The rows of each matrix lie in a flat space through zero, up to rounding. After each matrix: how many dimensions does the smallest such space have?
In the rows, zero is written as 128.

[[195 137 132 127  96 143 107 129  87 143 181  93 165 126 142 167 139 176
  121 133]
 [137 131 122 141 128 144 122 159 107 155 134 117 108 134 132 131 141 125
   93 141]
 [132 122  80 181 145  70  88  94 136 152  72 124 133 191 126  65 156 111
  161 132]
 [127 141 181  50 158 182 118 196  48 174 216  88 132  69 143 198 126 139
   61 145]
 [ 96 128 145 158 205  97 180 137 144 127  86 143 121 107 148 137 122 132
  154 140]
 [143 144  70 182  97 156 126 106 137 131 106 153 122 180 115  99 124 116
  121  93]
 [107 122  88 118 180 126 117 123  21 160 152  76 153 159 123 112 159  96
   16 141]
 [129 159  94 196 137 106 123 179 117 160 111 129 124 139 153  76 162 107
  171 150]
 [ 87 107 136  48 144 137  21 117 116 170 127 121 101 160 107 119 115  87
   75 112]
 [143 155 152 174 127 131 160 160 170 118 103 151 120  89 165 148 124 170
  157 134]
 [181 134  72 216  86 106 152 111 127 103 125 129 158 170 132 102 144 139
  185 129]
 [ 93 117 124  88 143 153  76 129 121 151 129 139 101 153 111 130 105  91
   94 106]
 [165 108 133 132 121 122 153 124 101 120 158 101 142 127 125 159 135 150
  123 148]
 [126 134 191  69 107 180 159 139 160  89 170 153 127  63 131 201  78 160
  140 105]
 [142 132 126 143 148 115 123 153 107 165 132 111 125 131 135 123 148 128
  145 148]
 [167 131  65 198 137  99 112  76 119 148 102 130 159 201 123 101 135 133
  183 105]
 [139 141 156 126 122 124 159 162 115 124 144 105 135  78 148 135 154 153
  108 161]
 [176 125 111 139 132 116  96 107  87 170 139  91 150 160 128 133 153 152
  113 134]
 [121  93 161  61 154 121  16 171  75 157 185  94 123 140 145 183 108 113
  105 151]
 [133 141 132 145 140  93 141 150 112 134 129 106 148 105 148 105 161 134
  151 160]]
 : 10

[[180 116 118 123 155 151 113 130  99 148 135 134 100 110 121 136  99 148
   97 114]
 [116 191 157 133 138 156 116 110 117  90  92 127 167 113 133 133  84  98
  171 142]
 [118 157 174 136 138 118 104 115 133 115 120 107 121 124 135 137 143 104
  142 109]
 [123 133 136 127 140 129 111 139 142 121 141 129 126 115 136 142 106  98
  115 140]
 [155 138 138 140 152  78 125 114 133 192 141 138 101 139 139 122 158 149
  137  96]
 [151 156 118 129  78  61 112 119 151 183 155 184 116 163 111 122 137 164
  102 109]
 [113 116 104 111 125 112  94 113 131 121 109 178 133  91  85 119 170 109
  125 147]
 [130 110 115 139 114 119 113 141 117 149 113 160 122 109 130  84 120 112
   99 134]
 [ 99 117 133 142 133 151 131 117 160 102 147 130 164 145 124 147 134  94
  155 118]
 [148  90 115 121 192 183 121 149 102 148 112 114 107  99 143 144 124 153
  107 105]
 [135  92 120 141 141 155 109 113 147 112 153 151 147 109 122 129 117 114
  127 155]
 [134 127 107 129 138 184 178 160 130 114 151 116 157 164 149 148 111 163
  112 107]
 [100 167 121 126 101 116 133 122 164 107 147 157 237  95 105 102 146 116
  134 123]
 [110 113 124 115 139 163  91 109 145  99 109 164  95 144 102 110 126  84
  138 133]
 [121 133 135 136 139 111  85 130 124 143 122 149 105 102 143 119 141 114
  122 136]
 [136 133 137 142 122 122 119  84 147 144 129 148 102 110 119 138 131 142
   89 129]
 [ 99  84 143 106 158 137 170 120 134 124 117 111 146 126 141 131 179 118
  155 127]
 [148  98 104  98 149 164 109 112  94 153 114 163 116  84 114 142 118 153
   99 117]
 [ 97 171 142 115 137 102 125  99 155 107 127 112 134 138 122  89 155  99
  198 137]
 [114 142 109 140  96 109 147 134 118 105 155 107 123 133 136 129 127 117
  137 156]]
 : 17

[[ 61 121 133 122 127 119 156 117 148 123 142 148 128 102  96 101 152 144
  136 101]
 [121  45 137  87 118 114 108 128 156 150 126 137 115 100 134 115 125 154
  120 148]
 [133 137 169  91  83 160 128 191 126 163 138 147  85 159 126 137 114 154
  154 173]
 [122  87  91  90 136 132 125 112 146 130 119 107 123  95 140 118 124 124
  116 113]
 [127 118  83 136 123 122 140  92 129 109 134 116 155 133 112 121 120 112
  101 112]
 [119 114 160 132 122 137 109 128 117 140 158 157 115 158 131 137 119 128
  104 156]
 [156 108 128 125 140 109 124 111 155 155 119 101 117 122 148 108 130 134
  133  89]
 [117 128 191 112  92 128 111 139 124 149 141 140  79 145 106 128 120 149
  154 154]
 [148 156 126 146 129 117 155 124 144 138  98 103 151 133 117 141  91 133
  147 105]
 [123 150 163 130 109 140 155 149 138 102 122 122 119 127 115 111 126 117
  137 120]
 [142 126 138 119 134 158 119 141  98 122 114 116 119 154 126 148 123 102
  105 153]
 [148 137 147 107 116 157 101 140 103 122 116  82  83 149 128 141 152 104
   99 129]
 [128 115  85 123 155 115 117  79 151 119 119  83  85  65 142 132 147 139
  102  93]
 [102 100 159  95 133 158 122 145 133 127 154 149  65  96 133 126 162 116
  114 149]
 [ 96 134 126 140 112 131 148 106 117 115 126 128 142 133  22 132 156 104
  165 148]
 [101 115 137 118 121 137 108 128 141 111 148 141 132 126 132  69 125 113
  133 155]
 [152 125 114 124 120 119 130 120  91 126 123 152 147 162 156 125  66 131
  132 153]
 [144 154 154 124 112 128 134 149 133 117 102 104 139 116 104 113 131  69
  152 139]
 [136 120 154 116 101 104 133 154 147 137 105  99 102 114 165 133 132 152
   58  99]
 [101 148 173 113 112 156  89 154 105 120 153 129  93 149 148 155 153 139
   99 130]]
 : 16

[[116 135 125 111 123 122 140 128 123 132 129 135 102 134 102 151 123 134
  121 103]
 [135 123 123 136 135 113 119 133 150 110 134 138 163 111 136 124 142 124
  121 152]
 [125 123 120 121 132 118 127 135 138 116 129 142 125 128 113 145 130 134
  124 124]
 [111 136 121  90 117 123 138 141 124 114 125 142  98 158  90 182 114 146
  143  82]
 [123 135 132 117 118 135 128 124 114 133 122 117 110 138 124 142 118 129
  141 109]
 [122 113 118 123 135 140 129 133 117 136 119 135  76 146 107 140 115 142
  133 105]
 [140 119 127 138 128 129 104 126 133 115 120 116 144 116 148 126 129 123
  147 146]
 [128 133 135 141 124 133 126 103 107 158 122 103  96 102 134 111 125 113
  114 131]
 [123 150 138 124 114 117 133 107 118 142 130 110 126 102 128 131 131 112
  114 125]
 [132 110 116 114 133 136 115 158 142  92 123 148 141 168 124 154 119 151
  167 119]
 [129 134 129 125 122 119 120 122 130 123 126 121 132 113 129 139 130 122
  130 130]
 [135 138 142 142 117 135 116 103 110 148 121  92 127 102 154 108 127 108
  131 141]
 [102 163 125  98 110  76 144  96 126 141 132 127  78  67  70 186 135 110
   75  96]
 [134 111 128 158 138 146 116 102 102 168 113 102  67 101 137  95 121 117
  114 137]
 [102 136 113  90 124 107 148 134 128 124 129 154  70 137  64 190 120 144
  110  77]
 [151 124 145 182 142 140 126 111 131 154 139 108 186  95 190  38 150 101
  104 195]
 [123 142 130 114 118 115 129 125 131 119 130 127 135 121 120 150 129 125
  129 119]
 [134 124 134 146 129 142 123 113 112 151 122 108 110 117 144 101 125 119
  125 138]
 [121 121 124 143 141 133 147 114 114 167 130 131  75 114 110 104 129 125
   87 124]
 [103 152 124  82 109 105 146 131 125 119 130 141  96 137  77 195 119 138
  124  76]]
 : 5

[[ 79 127 120 138  71 128 121 135 108 171  81 104 142 132 107 165 132 127
  159 162]
 [127 142 108 131 101 163 109 163 116 149 113 111 138 147 104 126 178 121
  115 165]
 [120 108 155 133 134 114 151 113  90 131 158 111 161 124 116 120 117  95
  116 136]
 [138 131 133  49 158 100  92 113  92 127  97 127 111 109  79 132  93  44
  135 110]
 [ 71 101 134 158  69 138 136 145 171 166 128 182  84 112 156 185 148 138
  185 112]
 [128 163 114 100 138 126 130 134 132 126 130 115 155 119 121 166 152 111
  133  67]
 [121 109 151  92 136 130  85  91 134  91 156 125 109 126 100 134  81 144
  152 137]
 [135 163 113 113 145 134  91 107 110 146 118 129 116 147  75 153  91 163
  124  93]
 [108 116  90  92 171 132 134 110  71 140 128 109 150 166 101  85 152  89
   90 167]
 [171 149 131 127 166 126  91 146 140 142 139 126 167 122 106 163 129 156
  139 116]
 [ 81 113 158  97 128 130 156 118 128 139  94 134  86 113  88 146 170 169
  123 103]
 [104 111 111 127 182 115 125 129 109 126 134  62 147 183 118 153  78  86
  116 102]
 [142 138 161 111  84 155 109 116 150 167  86 147 125 137 145 103 132 172
  140 161]
 [132 147 124 109 112 119 126 147 166 122 113 183 137  78 167 106  89 135
  162 158]
 [107 104 116  79 156 121 100  75 101 106  88 118 145 167 110 137 139 137
  126 106]
 [165 126 120 132 185 166 134 153  85 163 146 153 103 106 137 102 127 154
   83 191]
 [132 178 117  93 148 152  81  91 152 129 170  78 132  89 139 127  95 132
  163 163]
 [127 121  95  44 138 111 144 163  89 156 169  86 172 135 137 154 132  14
  182 147]
 [159 115 116 135 185 133 152 124  90 139 123 116 140 162 126  83 163 182
  121 121]
 [162 165 136 110 112  67 137  93 167 116 103 102 161 158 106 191 163 147
  121  18]]
 : 18

[[103 176 103 158 135 156 155 128  87 159 155 158 139 137 110 176 119 171
  134 105]
 [176  67  95  99 127 119 125 131 179 127 100 136  88 122 143 111 147  81
  126 117]
 [103  95  60 153 111 166 133 122 157 201  98 188  86 173  89 164 155 141
  102  61]
 [158  99 153 102 136  93 119 134 158 101 122 102 123  94 142 105 122  85
  136 144]
 [135 127 111 136  88 153 112 154 134 131  86 127 110 151 151  91 162 132
  105 154]
 [156 119 166  93 153  95 123 114 130  77 148  93 149  99 153 102 112 100
  146 156]
 [155 125 133 119 112 123 121 151 135 107 110 110 119 117 156  98 139 112
  127 162]
 [128 131 122 134 154 114 151 127 133 152 152 145 126  96 105 172 107 118
  143  91]
 [ 87 179 157 158 134 130 135 133 102 148 147 129 159 110 111 146 114 151
  122 117]
 [159 127 201 101 131  77 107 152 148  74 120  67 148  64 167  69 119  76
  131 182]
 [155 100  98 122  86 148 110 152 147 120  78 126  93 159 156  87 165 120
  111 160]
 [158 136 188 102 127  93 110 145 129  67 126  72 151  88 171  71 122  97
  135 191]
 [139  88  86 123 110 149 119 126 159 148  93 151  95 159 131 114 160 118
  108 110]
 [137 122 173  94 151  99 117  96 110  64 159  88 159 131 140 108 103 127
  153 166]
 [110 143  89 142 151 153 156 105 111 167 156 171 131 140 103 179 122 153
  131  75]
 [176 111 164 105  91 102  98 172 146  69  87  71 114 108 179  56 142  92
  129 212]
 [119 147 155 122 162 112 139 107 114 119 165 122 160 103 122 142 104 128
  140 116]
 [171  81 141  85 132 100 112 118 151  76 120  97 118 127 153  92 128  93
  143 162]
 [134 126 102 136 105 146 127 143 122 131 111 135 108 153 131 129 140 143
  128 142]
 [105 117  61 144 154 156 162  91 117 182 160 191 110 166  75 212 116 162
  142  53]]
 : 6
